There are 11 hidden switches. A switch that is on adds its own fixed numbers to the row, and there is some noise. The rows also spread widely along 16 directions, which tell nothing about the answers.
Some rows, each with its switches (1 for on, 0 for off) after it:
[ 19 -12   6 -12 -23   9  -4  -8 -22 -21   8   5  -6 -20  15 -27  16   9
   3  18  -7  -4  -6  16   6 -15   9  11 -17] => 1 0 1 1 0 1 0 0 0 1 1
[-12 -10  -7 -11  -2   1 -11   1  -4   3   8   7  -2 -11   7 -10  13  -7
  -2  10 -13 -20  20   2 -13 -19  10  15   2] => 0 0 0 1 0 1 1 1 1 0 0
[-13  12  10 -20   2  17  -6  -2  15  -4  -4   5  -1  12  -1  -9  30  16
  -8  20  -8 -10   1   1 -28  14   2  -3   0] => 0 0 1 0 0 1 0 1 1 0 0
[  5  17  15   3 -12   5   1 -30  -7  -4 -12  -8   4 -11  20 -30  -8  25
  -9   9 -14 -11  11  24  12  -3 -12  21 -13] => 1 1 0 0 0 1 0 1 1 0 0
[ 23  -6   0  -1  -7  34  -3 -11 -16   3  11  19  15 -17  27  -6  14  -7
  20  11   9  -7  -4 -10  -2   2 -22   5  -5] => 1 0 1 1 0 1 0 0 1 1 1
[-35  -4  17  17   8  13 -19  -8 -13   9  25  30   6 -15  -3  -6   7  15
   8 -15   4  24  15  21 -32   9  -2  11  20] => 0 1 1 1 0 1 0 1 1 0 0
[-25  27   9  17  19   0   7 -32   8   4   5   3  -2  -6 -11   2  -1  12
   2   1   5  11   0  33 -35   9 -13   8   3] => 1 0 1 0 0 1 1 1 1 0 1
[  7  22   3   1 -14  -3  -9 -18   0 -16   3  -1   9   4  10 -20 -21   5
  11   1  13  -7  11   7  12  10  -7   8  10] => 1 0 0 0 1 0 0 0 1 0 0
[ 24  17   7   7   7  28   1 -38 -11   7  -6   6   1  -9   7 -12  -6  -4
   8  28   5  -6  -1 -12  -5  22 -27  -1  -7] => 1 1 1 1 0 0 1 0 0 0 1
[-18   0  13  -9 -16  -7  15  -8 -26  22  -2   2  -1 -18  29  -8  18  18
 -15  13   3   1 -21  13 -16  -1   3  -4 -12] => 0 1 1 1 0 0 1 1 1 1 1
[ -3  -5  -1 -30 -12   4   2   9 -14 -12  -6  -4   6  -5  11  14   0   3
 -15  37  -5 -23  22  -9  -3  18   3   7   4] => 0 0 1 1 0 0 0 1 1 0 0
[  1  -1  -5   4 -10  -1  -7   3 -11   4  10  -1   6 -20  13  -7 -10   0
   5  -1  -8  -2  15  10  -1  -8 -19  17   6] => 1 0 0 0 0 0 1 0 0 0 1
[ -4  28 -10  12  -6   6   6 -19  -5 -14  11   5  -4 -10  11  -3 -11  -2
  -5  36   7 -22  -1  20 -15  21 -21   9   2] => 1 0 1 1 0 0 1 1 1 0 1
[  7   2   1  -4  -2  30 -12  -5  15 -13  16  17  24  -5  27 -14  14  -1
   3  -7   4 -36  14   1  -1  -4 -16  12   9] => 1 0 0 0 1 0 1 0 1 0 1
[ -7  21  16 -29 -10   8   6 -53  -7   6 -17   8  -1 -15   6   3  -5   0
  11   3  19  -6  12   0   8  18   5  -1  15] => 1 0 1 0 0 1 0 1 1 0 1
[-15 -11  15 -25  -1 -12  -2  -1  -3  24   6 -18   3  -7   6  -2  12  -2
   1 -13  -8   4  21 -18  -6   2  11   5  17] => 0 0 1 1 0 1 1 0 0 1 0
[  1  -1  11  19  -1  -2  19 -41  -4  -3  12   0  12  -4  12 -17  15  -4
  -9  19 -16 -14   7  26   8   3   9   2 -11] => 0 0 1 1 1 1 0 1 0 1 1
[ -8   2  11 -16  -6   8   0 -26 -18 -11  10  13  -7 -35  23   5  -4  -8
 -11  14  15 -30   0  14   0   9  11  18   7] => 0 0 0 1 1 1 1 1 1 1 1
[-30 -19  24 -16   7  -6 -30 -29  -8  20  -4  15   2 -22   6 -22  -9  -3
 -26 -22   3  -2  23  -2 -12 -18  24  11  25] => 1 0 0 1 0 0 0 0 1 1 1
[ -8   9 -10   7  -7   1  20 -17   3 -11  17   6   3 -15  18  15  12  -2
  19  -8  14  -8  -3  34  -2 -14  -7   8   1] => 1 0 0 1 1 0 0 0 1 0 1
[ 15  18 -14   8  -3 -17   6  -3  16 -46  28  -8 -17  10 -26 -14  13   2
  35   8   3  27 -14  35 -21 -20  -5   0  -9] => 1 0 1 0 0 0 0 0 0 1 1
[ -9  -5  17  -1 -22  13 -21 -23  -6 -21  32  16   5 -23  -5 -23 -15  -1
  10   3  -8  17  36  21   5   6  -7  16  29] => 1 0 0 0 1 1 0 0 1 1 1
[ 13  17   4  -6   6  17  -5  -7   1  16 -10  -2  -4   6   6  -7  10   5
   3  23  -2  -8 -11 -16 -17  19 -13   0 -10] => 1 0 0 0 1 0 0 0 0 1 0
[-26 -24  13 -19   0   1  12 -29 -17  12   6   8 -14 -21 -11  15  11 -12
  -1  18  -3  37   5   6 -18  -9  18 -14   5] => 1 1 0 1 0 0 0 0 1 0 1
[  1  17 -27 -17 -11  -1   8 -11  -2  -5 -19  10  12  -9   8  17 -14  -8
   4  21  12 -27  26  -5  -2 -10 -24   9   7] => 1 0 0 1 0 0 1 1 0 0 1
[ -3 -14  -2  -8  -4   2  -3 -11 -14 -15  16  21   7 -14   6  -5  17 -10
  11   6  -4 -11  15  13   4 -15  24   7  -2] => 0 1 0 0 1 1 0 1 0 0 1
[ -7   5  -2 -22  -3  14 -11  21   0 -13  29   3 -24 -20  -1   4  26   8
  28  -5   1  -1  -6  15 -28  -6   4  21   3] => 1 0 0 0 0 1 1 0 1 1 0
[ 13 -15  21  -2  19  12  -8  -3   5 -27  32 -12  -6 -24   8  -3  15  -1
  -3  -9  -7  -5  -1  20  -9   7   2  26   1] => 1 0 1 0 0 0 0 1 0 1 1
[-10   0   6   0  11   7 -20  -3   1   3  29   3   5  -7  15 -14   3 -18
  -6   4  -8 -26  23 -15  -7  33   1  11  28] => 0 1 1 1 0 0 0 1 0 0 1
[ -4 -11 -15   9   4 -20   3  17  -5 -28  26  -4  20   1  12  13 -18 -17
  -6  12   2 -13  18  14   3   2   6  15   5] => 1 0 0 0 0 0 0 1 1 0 0
[  6  16   3  11   0   9  -6 -22   1 -19  31  14  16   9   5 -14  -6 -14
  26   6  22   6   8  -8   2  34  -8  -7  20] => 1 1 1 1 1 1 0 0 0 0 1
[-10 -17 -16  -6 -10 -17  19 -25 -16  22   8  22   9   1   9   3  14 -41
   2  28   8   5  -9 -15  -2 -12  24 -35   2] => 1 0 1 0 0 0 0 1 1 1 0
[-15   7   1   0 -11   5   2 -13   2 -13  18  11   6  -2   1  -5   9   1
   1  18  -3 -10  14  19  -8  11   3   2  10] => 1 0 1 0 1 0 0 1 1 0 0
[ -4 -13  -8  -5   2  -5 -24  10 -13 -14   9  20  11  -8  12  -6 -12 -10
 -10   6  14 -14  10  -5 -13 -11   8  12   9] => 0 0 0 1 0 0 0 1 1 1 0

New rows. What belongs after each?
[ -8 -15 -10  -9   8  -2   9  -2  -1   2   7  12   0  -7  10  16  21 -23
 -10  18  -1 -10  -9   1 -15  -5  14 -10  -2] => 0 0 0 0 0 0 0 1 0 0 1
[  3 -14  -4  11   7  -1   2  -5 -16   5   2  11  12 -21  25   4   1  -7
 -11   6  -1 -11  -7  13  -6 -21  -2  14 -15] => 0 0 0 0 0 1 0 1 1 1 0
[ -7  20   6 -12 -11 -12  10 -16  12 -17   2  -8  17  23  17 -12  -3   5
   2   0  15  -6   8  -1  13  17   4  -9  10] => 0 1 0 1 0 1 0 0 1 0 0
[ 13  -3   9 -21  -8  11  -9  27  -4 -15  23 -13   5   1   6   0  12   9
  19   6  -7  -2  16 -10   0  29  -2  13   8] => 1 0 1 0 0 0 0 0 0 1 0
[  5   5  -2   1  -2  -9   2 -15  -2 -15  13  -7   8  -2   7  -8 -13 -17
  -4  19  -1 -16  13   4   2   7  -1   2   6] => 0 0 1 0 0 0 1 0 1 0 1
[  1  20   8 -21  12   7 -11 -21  20  -4  -4  -6 -18  -8  26 -11  13  -6
  -5 -17  21 -28 -23  -6 -11   0   4   7   9] => 0 0 0 1 0 1 0 0 1 0 0
[  5   2  17 -13 -18  22  -2 -27   3 -15   2  10   9 -15  15 -16  10  11
  -9  12   2  -7  10   7   4   7 -15   6   9] => 1 0 1 1 1 1 0 1 0 1 0
[-15 -16  24  -4  -7  -3  -1 -13   2  -3  10   3  20   6   5 -18   9  10
 -25   9  -4  15  12   4  -7  10   6  -9  11] => 1 0 1 1 1 0 0 1 0 1 0
[-14   6   8 -12 -22  -5  14 -34  -2 -28   5  26   6 -14  10  12  -6  -3
 -11  14  35  10  -9  23   2   9   0 -15  19] => 0 0 0 1 1 0 0 1 0 1 1
[ 15  14   0  -7 -15   8   9 -18   2 -13   4  12  10   9  25 -20  20  -2
   9  12  19  -6 -19  -6   5  12  -9 -19   0] => 0 1 1 1 0 0 0 1 0 0 1
[-30   8 -14 -22  -7  -3   0 -11  -9   9 -21  15 -11 -17  -3  14  -4   4
 -18  28  -2 -18  15  10 -27 -19   4  11   1] => 1 0 0 1 0 1 0 0 1 1 0
[ -3  18  -6 -16  -3  -4   9 -18  14  -1 -16  -1  12  16   5  -1   7   0
   3  10   2 -18  10  -2  -2  -1   0  -8   1] => 0 0 0 0 0 0 0 0 1 0 1
[  6 -13  12  -1  -1  -9  -9  -6   0 -17  20 -17   6   0  13 -23 -10 -13
 -17  12   2  16  -2  -4  -4   5  -6  -4   8] => 1 0 1 1 0 0 0 0 1 0 1
[ -8  -7   4   1  11  13   5 -22   1   3  21   7   4 -13  21  -6  25 -15
   4  -2  -1 -13  -2   5 -10  -4   6   2   1] => 1 1 1 1 0 1 0 0 1 0 1
[ 12   5 -10 -23  -9  12  -5  -7   1 -25  16  22  12   0  27  -3  13 -22
  16   6  26 -37   1 -13  10   7  12   1  11] => 0 0 0 1 0 1 0 1 1 1 1
[ -1 -10   4  10  17  18  -7 -12   5  11   9  10  15  -8  22 -12  14  -8
 -15  -2   0 -18  -1  -7 -15  -1 -10   4   2] => 1 0 1 1 0 1 1 0 0 0 0
[  9   0   1 -13 -12  11   9 -19  -7 -11   5   2  13  -4  29  -2   0 -12
  -5  22   2 -34  10  -4  21  15   8   5   0] => 1 0 0 1 0 1 0 0 1 1 0
[  9 -14   4  -4  -2   5   4 -10  -4  -6  -1   0  12  -9   7   4  -1  -4
 -12  18  -8   1  16   0   2  -3 -12   6   1] => 0 0 0 1 0 0 0 1 0 1 0
[-12 -21  12 -21  -9  -8  13  -7 -13   9  11 -11  14 -14   5  19   3  -8
  10  -5   9  28  18  -8  -4  -4  -1  -7  16] => 0 0 1 1 1 0 1 0 1 0 1
[  0   2   0  10  34  14 -18 -11 -14  -5   1  10 -11 -33  -9  15   1  10
  17 -14   3 -18  16  26 -28 -11   0  45  -7] => 1 0 1 1 0 0 0 1 0 0 1
[  0 -10 -14   1  18  17  16   8 -18 -20  22  29  16   0  14  41  16 -19
  14  29  34  -4 -22   0 -23  25   8  -9 -10] => 1 0 1 1 0 1 0 1 1 0 1
[  4   0  -7   6   3  22   0  -9 -23  20   9  24   9 -19   5  15  16   0
  41  -4   1  -5  14   4  -3   8  -2  15  -2] => 1 0 1 0 0 1 0 1 0 0 0
[ -8   0  15 -21  -4   8   7   8 -15  -7  13  -5   2  -5  10  18  11  13
  12   9  13   3   3   4  -7  27  11   8   1] => 0 0 0 1 1 1 1 1 1 0 0
[ 15 -22   8 -14   9  13  -7  13   2   3  29   0  19   8  -3  -4  29  -6
  40 -19 -10   0  31 -17   6   2  16   9   6] => 1 0 0 0 0 0 1 1 0 1 0
[ -6   6   6 -10   1  -9  -7 -36  19 -21   2  -4  -9   1  -9 -22   1  -7
  -2  -3   5  -2  10  10  -8 -19  10   0  12] => 1 0 1 1 0 0 0 0 1 0 0
[  6  -3  -5  -7  -7   3   7  -3  -9 -23  21   8   1 -17  17   1  14  -8
   6  15   7 -10 -10  18  -7  -5   4   9  -7] => 1 0 1 0 0 1 0 1 1 1 1
[  0  22  -8  -6 -27  -8 -17  19  -4 -28  11   0   6   3  19 -31 -13  19
  -1  15  18   0  -5   1 -15  -2 -24  10   5] => 1 1 1 1 1 1 0 0 1 1 0
[ -7  16   7  11  13   3   7 -38  10  -4   5  -4   5 -10   3  -2  -2  -2
   0   2  -2 -10  16  18  -9   0 -11  12   5] => 1 1 1 0 1 0 0 1 1 0 0
[ -7   6  -5 -16  -9  12   5 -25  10 -33  -4  12   7  -7  -6  -2  -3   3
  -5  27  -3 -13  34  14  -7 -18 -14  11   4] => 1 1 0 1 0 1 1 1 1 0 0
[ -6  -7  10  -5   3 -12 -15 -36   5 -18 -13   8   9  11 -11 -27 -24  -8
 -25  16  11  22  10  -4  -8 -16   7 -11   7] => 1 0 0 1 0 1 0 0 1 0 0
[ 13   0   8 -13 -13   7 -10  -7   2 -14  17  -8  -2  -6  13 -37  19   0
   4  13 -18 -14   8   5   1  -4   2  12  -4] => 1 0 1 0 0 1 0 1 1 1 1
[ -7   0   5 -16 -13 -20  10  -2 -20  -4  -2   3  11   5  -1   9  -3   8
  10   6  26  26  -7   1  -6   8  12 -17   2] => 0 0 1 0 1 0 1 0 0 0 1
[  3 -20  -9 -28  -3  -4   6  26   4   2  21  -6  17   8  35   4  34 -22
   6  -6  10 -13 -13 -25  -4  -4  13 -15   3] => 1 0 1 0 0 0 0 0 1 0 1
[ 14  12   9   3 -21  17 -18 -17 -23 -31   1  23  -4 -23  10 -33   3  37
  15  -3   9 -25   1  44   3 -21  10  31 -17] => 1 0 1 0 1 0 1 0 1 0 0
[ 12   4  -4   3  -1  14  -7  -8  -4   0   1   2   7   0   3 -11  -8  -6
  -5  33  -5  -7  12 -15 -11  15 -23   0   2] => 1 0 1 1 0 0 1 0 0 0 0
[  7 -10  11   0 -11 -17  16 -14 -31 -12  -7  -3  14 -18  26  -4  -7  13
 -15  11  12  10 -12  19   7  -9   1   6 -20] => 0 1 1 1 0 1 0 1 0 1 1
[-10  16   9  -4 -15 -13  -8   1   8  15   4  -4  19  22  23 -42  13  16
 -13  -5  -1 -19   2  -8  -4  13   1  -7  10] => 0 0 1 1 0 0 1 0 0 1 1
[ -1   1 -19 -23 -23 -14  14   5 -22 -18 -13   3  -1   2 -10  -1   3   4
 -10  64  -9  -8   7   9 -17 -17   8  -4 -24] => 1 0 1 0 0 0 1 1 1 1 1
[ -4   9  10  19 -15  28  -2  -6 -16   3  38  21   9 -12  20 -18  18  16
  34  -4   9  12  -6  17  -8  19 -16   5   5] => 1 1 1 1 1 1 1 0 1 0 0
[ -7   6  -5  13   5  -6  -2  -4  -6 -16   4  19  22  14   5  -6   4   5
 -10  20   5 -24   5  16 -10  12  14   0  -6] => 0 0 1 0 1 0 0 1 0 0 1
[ 26 -13   1   9 -12  -2  -3  -1 -19 -29  21 -10 -13 -15  13 -23  -3  -3
   8  18  -2  20 -19  21   3 -18  -2  12 -21] => 1 0 0 1 0 1 0 0 1 0 0
[ -5 -31   4 -20   8   6  -7  -3 -14   1   6   0  -4 -33   5  15   4 -17
 -11  10  -2   9  13 -10 -14  -9   1  12   9] => 1 0 1 1 0 1 0 1 0 0 0
[  7 -12  -3  -4  19  18  -5 -10  -1 -11  22  10  -5 -37  12  11  27 -10
  22 -22   4 -19   4  16 -14 -23   0  31  -1] => 1 0 1 1 0 1 0 1 0 1 1
[ -3   4   2  -4  -7  14   9 -35 -12  -9  -9  16  30 -10   4  18 -17   6
  12   5   8 -17  46  12  15   9  -9  15  11] => 1 0 1 1 0 0 0 0 1 0 1
[ -7   9 -13 -11 -17 -12   4   9  -5  -5   7  -5   6   0  13  -3  12   9
  20   0   9  -4   8   9  -9 -13  -3   8  -1] => 1 0 1 1 1 0 0 1 1 0 1
